The rows of a group lie close to one hidden flat surface of 10 dimensions, which may be shifted away from zero. Surfaces can cross.
Known rows, each followed by its group:
-0.301, -0.869, 3.605, 1.777, 2.034, -0.559, 2.084, -3.499, -7.910, -0.300, -1.883, -5.560, -1.758, 2.713 : vuva
-1.401, -0.572, 0.825, -2.343, -1.859, 0.853, 1.086, -0.884, 2.423, 0.466, 1.700, 4.373, -3.985, 0.498 : vuva
-4.123, 0.692, 2.322, -2.371, 1.291, 2.499, 0.210, 0.838, -3.010, -6.064, -4.316, 0.472, 0.463, 3.810 : puv
1.609, -0.191, -2.302, 8.884, -2.901, 2.791, -2.585, -1.970, 1.233, 1.698, 4.076, 0.205, 1.363, 5.840 : zufet
2.790, -2.136, -3.131, -1.429, 2.758, 1.806, -1.424, 0.887, -4.745, -1.167, 0.493, 1.243, 3.440, 0.770 : nat
3.891, -2.110, -2.401, 0.158, 0.863, 0.083, -0.123, -1.183, -0.542, 1.634, 2.742, 3.968, -1.685, 1.246 : zufet
0.005, 0.068, -0.779, -0.757, 4.216, 1.115, 1.735, 1.393, 0.620, -0.589, 1.619, 0.538, 4.890, 1.440 : vuva
-0.502, -0.331, 1.861, 1.361, -0.707, -0.250, -1.737, -3.808, -2.110, -1.126, 0.008, -2.492, -1.186, -1.364 : nat
-0.563, -2.196, -1.335, 1.211, 2.794, -0.303, 4.809, 4.808, -1.429, -1.653, -2.504, -2.435, 0.547, 1.326 : zufet
-1.498, -1.712, -2.333, 0.270, 1.330, 0.748, 0.961, -0.837, 0.637, -2.530, 1.013, -0.354, -0.680, 0.579 : nat
1.488, 1.508, -4.409, 0.766, 3.050, -1.302, -2.055, -2.139, -1.246, 0.883, 2.917, 1.104, -1.319, 0.306 : ger
3.031, -2.936, -1.623, 1.687, 4.004, 1.733, 0.603, -0.293, -2.124, 0.669, 1.871, -2.947, 7.400, 1.215 : nat
1.668, -2.019, -0.425, 1.331, 2.482, 1.084, 2.637, 1.180, -1.291, 0.089, 1.556, 0.265, -1.341, 1.151 : ger
-2.016, 0.890, 2.953, 3.747, 4.065, -3.406, 2.020, 0.124, 1.086, -2.625, -2.113, -2.740, 3.804, -0.245 : nat
-2.681, -0.835, -2.152, -4.498, 0.930, 0.545, 0.769, 0.686, 1.219, -1.266, 0.629, -0.263, 1.528, -2.771 : puv
-2.143, 4.611, 5.244, -0.459, 1.435, 2.559, -3.070, -5.034, -0.422, 0.620, 0.103, -5.298, 3.403, 0.231 : puv
1.590, -0.748, -3.046, 0.417, -0.363, -1.422, -1.460, 2.700, -1.302, -1.197, -0.897, 1.637, 2.344, -2.485 : vuva
3.839, -1.381, 2.555, -0.724, 0.079, 1.927, 0.959, 0.611, 0.736, 3.191, 1.407, 3.989, 0.625, 1.734 : zufet
3.395, 2.169, -0.421, 2.875, -0.506, 2.439, -2.669, -1.373, -0.297, 6.159, 4.876, 2.501, -1.681, 2.959 : puv
-2.551, -2.010, 0.327, 0.834, 1.903, -2.264, 2.507, -3.785, 1.534, 1.867, -1.019, -4.112, 1.503, 1.755 : ger
-0.914, 1.786, -1.588, -1.989, 0.231, -1.332, -0.126, -3.831, 6.643, 4.179, 1.780, -1.352, 4.989, -0.316 : zufet
0.436, 3.278, -0.345, -0.040, 0.393, 0.882, -2.034, 2.962, 1.867, 0.630, -0.007, 2.942, 4.144, 1.344 : zufet
0.720, -0.185, -2.726, -0.751, 2.007, -0.308, 0.283, -1.839, 1.365, 0.462, 1.301, 1.758, 1.984, 2.491 : zufet
-0.218, -1.894, -3.713, 3.364, 0.270, 1.121, -0.021, -1.162, 0.673, -1.557, 1.894, -0.156, 0.837, 2.863 : nat
0.800, -4.941, 5.754, -1.660, -1.705, 5.282, -0.163, -2.599, -1.055, -1.851, 1.560, -2.286, -1.753, -2.380 : nat
-0.732, -0.211, -1.218, -0.326, 0.540, -0.773, 2.830, -1.443, -2.096, 2.596, 0.418, -2.595, -6.220, 1.909 : ger
1.139, -0.987, 3.404, -1.501, -2.863, 0.176, -0.268, -0.585, 3.677, 2.234, -0.121, 4.409, 0.815, 0.323 : zufet
0.270, -2.138, 2.967, 4.543, -2.716, -0.206, 0.746, -0.574, -0.513, -1.340, -0.251, 1.207, -1.811, 1.929 : vuva
-2.504, 5.033, 1.171, 3.283, -1.377, -3.972, 0.878, 1.541, -1.246, 2.397, -3.093, 2.858, -4.053, 5.339 : vuva
-0.936, -2.456, 1.292, -2.339, 2.108, 4.029, 2.120, 1.790, 2.963, 0.161, 2.153, -1.028, 5.677, -0.998 : puv
-0.880, -0.070, -1.218, 2.633, -2.233, 1.301, 2.624, -0.969, 1.368, 1.060, 2.347, -5.079, -5.460, -1.060 : ger
-2.783, -4.192, 1.074, -1.186, -1.606, 0.196, -0.034, -1.388, -5.001, -5.670, -4.131, -2.832, 0.928, 0.431 : nat
-0.760, 1.921, -0.838, -1.034, -0.028, -1.414, 0.790, -1.302, 1.996, 2.961, -0.272, 3.023, 0.628, 4.613 : zufet
0.211, -4.059, -2.299, 0.742, 0.576, 1.895, 3.976, 7.286, 1.918, -6.043, -0.256, 2.312, 0.764, -1.410 : ger
0.493, -1.127, 2.449, 4.811, 2.438, 0.799, -0.716, -4.263, 0.463, -1.850, 2.851, -3.373, 1.525, 0.012 : nat
-2.017, -0.231, -0.464, 1.993, 3.029, -3.296, 2.406, -2.646, -0.511, 0.977, -1.136, -2.162, -1.202, 2.738 : ger
1.748, 2.389, 3.892, -0.115, 6.251, -0.238, 2.851, 0.206, 0.272, 3.242, 1.935, 0.964, 2.002, 1.202 : vuva
-1.350, 0.010, 1.758, 1.371, 2.773, -0.068, 0.309, -0.843, -0.585, -1.625, 1.527, 0.851, 1.531, 0.407 : puv
1.054, -3.458, 1.151, -0.583, 3.431, 3.849, 1.090, -1.859, 2.318, -0.389, 4.527, -3.094, 5.849, -2.753 : puv
-2.049, -0.324, 4.340, -6.034, 0.913, 1.512, 0.006, -2.246, -2.531, -1.798, -2.340, -2.225, -0.431, -1.721 : zufet
-1.517, -0.464, -1.201, 0.581, 0.133, -1.966, -0.307, -3.001, 0.991, -1.748, 1.312, -0.034, -0.409, -1.772 : vuva
1.108, -1.898, -2.079, -3.326, 1.982, 4.086, -0.783, -1.188, -2.254, -0.589, 2.564, -0.466, 0.248, 0.901 : ger
0.400, -5.087, -2.676, -0.381, -1.974, 2.568, 3.023, 0.453, -2.623, -1.388, 1.797, -0.797, -7.104, 1.859 : ger
-0.977, 0.808, -0.657, -3.099, -0.801, 0.677, -0.838, 2.621, 0.106, -0.965, -1.992, 1.571, 0.861, -0.796 : zufet
0.741, 0.738, -1.162, -5.109, 2.454, 0.398, 3.457, 3.814, -0.166, -0.035, 0.645, -2.137, -3.350, -5.739 : ger
-1.955, -0.193, 3.201, -1.017, 1.393, 0.982, -0.732, -2.569, -5.253, -3.558, 0.538, 2.112, -3.375, 1.143 : puv
-0.276, -2.547, 0.477, -1.257, -1.592, 1.214, 0.844, -0.796, 1.729, 1.588, 0.608, -1.918, -0.727, -1.567 : puv
-0.834, -1.292, 3.875, -2.438, 2.523, -3.531, 2.834, -2.230, -0.375, -0.471, -0.792, -0.972, -3.448, -4.483 : vuva
0.580, 2.175, -5.092, -1.840, 1.186, -0.258, -1.188, -1.096, -0.411, 0.400, -3.208, -3.286, -1.861, 2.944 : puv
-1.369, -1.623, -3.552, 0.464, -3.250, -4.383, 1.056, 1.788, -0.045, 0.706, -2.519, -0.236, -3.462, -2.183 : vuva
0.633, -2.270, 1.492, -0.959, 0.654, -2.894, 0.920, 0.395, -5.296, -0.190, -3.224, -1.625, -1.627, -1.091 : nat
-1.747, 3.440, 1.861, -3.557, 4.337, 1.290, 2.114, 1.439, -2.768, 2.942, 1.528, 1.771, 0.555, 3.199 : puv
-0.124, 2.210, 1.763, 2.473, -0.337, 0.133, -1.913, -3.636, -2.596, 1.556, 1.223, -2.822, 1.307, 1.008 : vuva
-0.862, 1.097, -4.998, -0.899, 3.336, 0.946, -2.138, -5.424, -0.617, 0.726, 3.249, -4.659, 3.301, 0.082 : nat
2.602, -2.298, -2.819, -0.347, 2.649, -1.245, 2.601, 1.153, -1.086, 0.747, 0.712, 3.567, -1.504, 3.121 : zufet
-1.576, 0.056, 1.107, -2.122, -4.511, 2.941, 0.835, 4.418, 3.963, 0.724, -0.290, -0.262, -1.526, -2.796 : ger
-1.728, -1.309, -1.034, -4.473, 1.702, 0.958, 0.986, -4.025, -1.564, -0.492, 1.380, -2.813, -0.729, -1.190 : vuva
2.293, 0.306, 0.659, 4.331, 1.602, 1.500, -0.795, -3.119, -2.086, 1.755, 3.364, -0.156, -1.446, 4.000 : ger
-0.568, -1.375, 3.039, -2.273, -3.449, 1.196, -1.103, -0.249, 2.453, 1.610, 0.858, -0.095, -1.213, -4.706 : puv
-0.691, -2.926, -1.825, -2.730, -6.967, 1.672, -3.012, -0.058, -0.092, 0.296, -0.519, -0.492, -1.630, -2.930 : nat

New rows. What belongs after each?
1.008, -2.795, -2.729, 1.530, -2.305, -2.219, 0.922, 0.719, -3.640, 1.103, -1.392, -2.336, -2.863, -0.055 : vuva
1.205, 0.028, 4.927, -3.441, 4.490, 1.932, 1.538, 0.151, -4.181, 1.603, 2.104, 1.145, -0.511, -0.802 : puv
0.347, -0.716, -0.583, 0.512, 0.039, -0.696, 0.555, -0.624, 1.895, 1.434, 0.150, -0.869, 0.789, 0.067 : zufet
-1.831, 2.303, 4.219, -3.636, 0.766, -1.261, 1.124, -1.192, -0.107, 1.434, -3.006, 1.637, 0.405, 2.268 : zufet
-0.407, -0.338, -1.021, -2.411, 0.413, -2.952, -1.560, -0.628, 0.558, -1.985, -0.467, -0.323, 1.910, -6.793 : vuva
1.119, 1.702, -0.556, 0.009, 0.949, 1.033, -0.887, 1.134, 0.245, -0.423, 1.927, 0.777, -0.602, -1.890 : ger
-2.749, 1.432, 2.839, -1.709, -0.702, -1.084, 0.119, -2.811, -0.843, -0.380, -0.524, -0.367, -2.874, -0.963 : vuva
-2.795, -1.300, 0.631, -2.135, 2.093, -0.582, 3.597, 0.444, -0.616, -3.437, -1.743, 1.106, -1.117, 1.461 : vuva
-2.078, -3.634, -0.202, -2.579, -1.425, 0.596, 1.995, -0.360, -2.978, 0.120, -2.331, -4.826, 0.831, 0.724 : nat
-0.397, 0.927, 2.973, 0.729, 0.781, -1.391, 0.758, -1.015, -1.849, 0.634, -0.438, -0.730, -0.659, 0.545 : vuva
1.470, -0.580, -0.774, 1.190, -0.220, 1.659, -1.596, -2.365, -0.104, 0.417, 0.587, -1.514, -0.939, 1.366 : puv
-0.698, 0.873, -4.521, 0.790, -0.096, -0.779, -1.918, 1.168, 0.182, -2.235, -0.090, 0.332, 0.074, -0.414 : zufet
1.177, -3.148, -3.038, -0.543, -1.966, -3.195, 0.234, 4.385, 1.615, -0.414, -1.956, -0.268, 2.197, -6.190 : vuva
3.381, 0.939, 1.433, 0.738, 3.451, 1.911, -2.378, -0.598, -1.564, -2.631, -1.039, 0.282, 2.155, 1.110 : puv
0.322, -1.013, -2.255, 0.538, 1.131, 0.160, -0.082, -0.668, -2.281, -0.701, 0.687, -1.346, 1.409, 0.893 : vuva
-0.930, -0.749, -2.598, 4.110, 0.459, -2.540, 0.622, -0.381, -0.345, -1.651, -0.167, -1.188, 2.184, 1.524 : vuva
-2.450, -0.446, 5.853, -4.571, 1.667, 0.858, 1.854, -2.959, -0.606, -2.079, -0.336, -0.178, -1.416, -1.313 : vuva
-3.627, 0.172, -2.534, -0.237, 1.361, -1.326, -0.082, -0.997, 3.980, -4.659, 0.261, -0.160, 0.112, -2.617 : nat
-0.504, 0.109, -2.235, -0.792, 0.521, 2.673, -2.666, -2.965, -0.439, 0.422, 4.786, 0.957, 0.628, 0.450 : puv
1.838, 0.173, -0.153, 0.749, -1.871, 1.178, -3.546, 0.900, -0.386, -0.629, 1.088, 1.331, -0.421, -2.470 : zufet
3.758, -3.778, 4.066, -1.255, 3.418, 4.913, 0.035, 2.126, -0.689, 0.602, 1.562, 3.256, 5.813, 1.644 : ger
0.839, -3.091, 1.528, 6.755, -3.106, -4.092, -1.166, -1.026, -1.558, -1.504, -2.868, -0.914, 1.209, -1.344 : nat
-0.068, 0.490, -0.383, -0.460, 0.110, 2.125, -1.867, -1.112, -0.771, 0.456, 2.372, 0.906, 0.180, 1.337 : puv
-3.269, 2.999, 1.256, 0.259, 0.531, -0.304, -2.312, -3.665, -1.627, -1.658, 1.764, 0.629, -0.650, 0.831 : puv
1.041, -3.262, 4.232, 1.467, 0.952, 4.978, 1.991, 0.105, 4.447, -1.239, 3.544, -0.776, 1.190, -1.199 : nat
-2.247, 1.619, -0.677, -0.692, -1.353, 0.446, -2.317, -0.274, 1.270, -2.399, 0.263, 1.880, -2.047, -0.932 : nat
-1.871, 1.555, -1.093, -0.961, -0.315, -3.013, 0.962, -0.248, -1.535, 1.166, -1.208, 0.527, -3.500, 0.848 : vuva
-1.846, 2.339, 0.226, 3.117, 1.615, -2.163, -0.108, 0.460, -0.200, -3.909, -1.021, 0.659, -0.685, 0.280 : ger
-0.531, -2.209, -1.990, -3.825, -5.878, 1.409, -0.265, 5.557, 1.473, 1.702, -1.369, -0.812, -3.480, -5.080 : zufet
-2.919, 0.164, -2.984, 0.455, -0.850, 5.756, -3.319, -0.492, -2.275, -5.018, 0.522, -1.444, 3.564, 4.722 : zufet
0.981, 0.448, -0.225, -0.560, 0.895, -0.185, -0.251, 0.347, 0.148, 0.896, 0.167, 1.171, 0.467, 0.038 : zufet
0.053, 3.706, 1.313, 1.337, 5.118, -1.053, 1.164, 0.100, -1.198, -0.041, 0.770, 2.967, 1.960, 3.711 : vuva
-1.398, 1.162, 3.123, 3.849, -0.353, 4.361, 0.974, -2.491, 4.197, 2.281, 1.664, -1.227, 7.825, 8.167 : zufet
0.419, 0.532, -1.271, -0.135, 0.979, 1.017, -0.031, 1.576, -0.786, 0.309, 0.410, 0.118, 0.662, 0.834 : zufet
0.497, -0.502, 2.206, 3.584, 0.283, -0.611, 0.383, 1.819, -0.010, -1.580, -1.267, -1.702, 0.483, -0.733 : zufet
-0.504, 3.252, -0.752, 1.374, -0.308, -1.993, -0.869, 1.638, 1.165, 1.641, -1.335, 1.470, 0.268, 0.801 : zufet
-0.159, -0.262, -1.985, 0.312, -1.233, 1.880, -2.212, 0.758, -1.377, -2.101, 0.214, 0.448, -0.252, 0.718 : zufet
0.758, -1.462, 1.700, 1.336, -0.557, 1.109, 0.473, 0.363, -0.438, -0.850, -0.575, -1.349, -0.108, 0.106 : zufet
2.993, -2.103, -1.714, -1.202, -1.099, 6.759, -0.078, 2.371, -2.321, 3.699, 3.383, -0.871, -0.178, 3.144 : zufet
-0.670, 4.262, 0.541, -0.379, 5.757, -1.928, 1.662, -4.521, -1.108, 2.668, 2.767, 0.815, -1.807, 3.491 : vuva
-1.968, 0.996, -2.677, 0.238, -0.837, -2.119, 0.012, -2.105, 0.453, 0.209, -0.871, 2.076, -1.971, 3.981 : zufet
-0.284, -2.404, -1.228, 0.286, 2.103, 0.105, 3.006, -4.280, 1.566, 1.750, 1.688, -1.439, 2.132, 4.551 : zufet
0.432, -1.317, 0.213, 1.046, -1.390, -2.162, 0.064, 1.616, -1.873, 1.346, -2.931, -2.458, 3.689, -0.429 : nat
1.959, -1.336, 0.661, -0.607, 1.942, -1.175, 0.596, 1.593, -3.602, -2.010, -1.048, 0.636, -2.826, -2.979 : zufet
-2.277, -3.582, -0.415, -0.055, -2.185, 3.520, 1.720, -0.812, 5.134, -0.587, 2.430, -1.922, 4.202, 0.124 : vuva
0.842, -3.058, -0.740, -0.008, -4.118, 3.516, -3.097, -0.048, -1.033, -0.795, 0.577, 0.284, 2.629, -0.040 : nat
-2.214, 1.389, -0.354, -1.661, 2.013, -2.809, 1.142, -0.330, -0.412, -1.242, -0.782, 1.079, -1.486, -0.006 : vuva
0.399, 2.621, 0.088, 2.951, 0.375, 1.822, -2.218, 1.763, 0.716, 0.219, 0.922, -2.635, 3.624, -0.390 : zufet
2.003, 2.049, 1.935, 0.545, -1.103, -0.191, -4.764, -5.004, -0.137, 0.307, 1.767, 3.718, -0.789, -0.651 : zufet
0.611, -1.924, -2.504, 0.433, 0.769, 1.525, 1.320, 2.819, -0.321, -1.495, -0.175, 2.580, 1.107, 3.846 : zufet
1.070, -0.119, -4.274, -0.045, -2.716, 4.117, -4.737, -0.848, -0.119, -0.624, 3.140, -0.019, 0.738, -0.763 : zufet
-1.893, 1.128, -4.193, 1.391, -0.151, 0.072, 1.817, 2.657, 1.498, 1.599, -0.778, -1.308, 1.292, 3.874 : zufet
-1.269, 0.252, -0.816, 1.192, 1.841, -4.635, 1.643, -2.453, -5.507, 0.806, -3.244, -3.519, -1.793, 2.228 : nat
-0.036, -1.146, -2.842, 0.732, 0.795, -3.116, 2.006, -2.252, 1.534, 1.983, 0.263, 0.389, -1.427, 2.461 : zufet
1.316, -1.600, 0.108, -2.198, -1.321, 3.032, -1.266, 1.003, 0.182, -0.707, -0.679, 0.582, -0.581, -0.359 : puv
1.978, -2.981, 4.198, -0.201, -3.503, 2.528, -1.715, 0.372, 1.232, -1.036, -1.260, 0.095, -1.697, -2.932 : puv
-2.881, 3.835, -0.933, -1.952, 1.739, -2.784, 1.323, -0.299, -1.854, 2.617, -1.980, -2.210, -0.410, 1.192 : vuva
-3.271, 4.636, 1.710, -2.569, -1.980, 1.540, -4.222, -3.844, 2.109, -1.108, 2.433, 4.505, -1.289, 0.272 : vuva
1.823, 0.026, 1.554, 0.266, -1.374, 2.977, -0.935, 5.790, -0.898, 0.860, -0.231, 1.159, 0.859, -0.946 : zufet
-1.036, -2.424, 1.414, 3.464, 0.539, -2.171, 4.045, 2.701, -0.317, -1.765, -3.288, -3.224, -1.308, -0.715 : zufet
-0.331, -4.073, 0.624, 0.226, 0.713, -0.615, 2.395, -1.016, -0.486, -0.219, 2.442, 0.679, -2.285, -2.366 : puv
-0.398, 0.990, 0.176, 1.623, 2.989, -1.028, 2.095, 1.513, -0.632, -0.340, 0.068, 3.477, 0.180, 4.248 : vuva
1.296, -4.948, 0.597, 2.619, -0.858, -0.916, 1.394, 2.194, -3.927, -3.626, -2.341, 2.864, -2.561, 1.861 : nat
-0.990, 2.508, 3.094, -3.665, 2.261, 0.763, -0.196, 2.469, -4.107, -1.759, -3.147, -0.603, -0.089, -1.038 : zufet
-1.045, 0.166, -0.679, -3.588, 0.992, 2.895, -0.026, -1.812, 1.940, 0.755, 0.929, -0.781, 4.638, 1.661 : zufet
1.049, 2.311, -1.436, 5.022, 0.684, -3.859, -4.788, -2.773, 0.206, -1.929, 1.257, 1.501, 0.762, -2.571 : nat
-0.582, 0.234, 2.260, -1.658, -0.542, -1.318, 1.491, -0.379, -0.069, 2.186, -0.644, -0.840, -1.948, -1.476 : vuva
-1.300, 2.976, -0.855, -1.337, 0.216, -1.687, 0.985, -0.248, 0.401, 3.343, 0.192, 1.010, -1.578, 1.730 : vuva
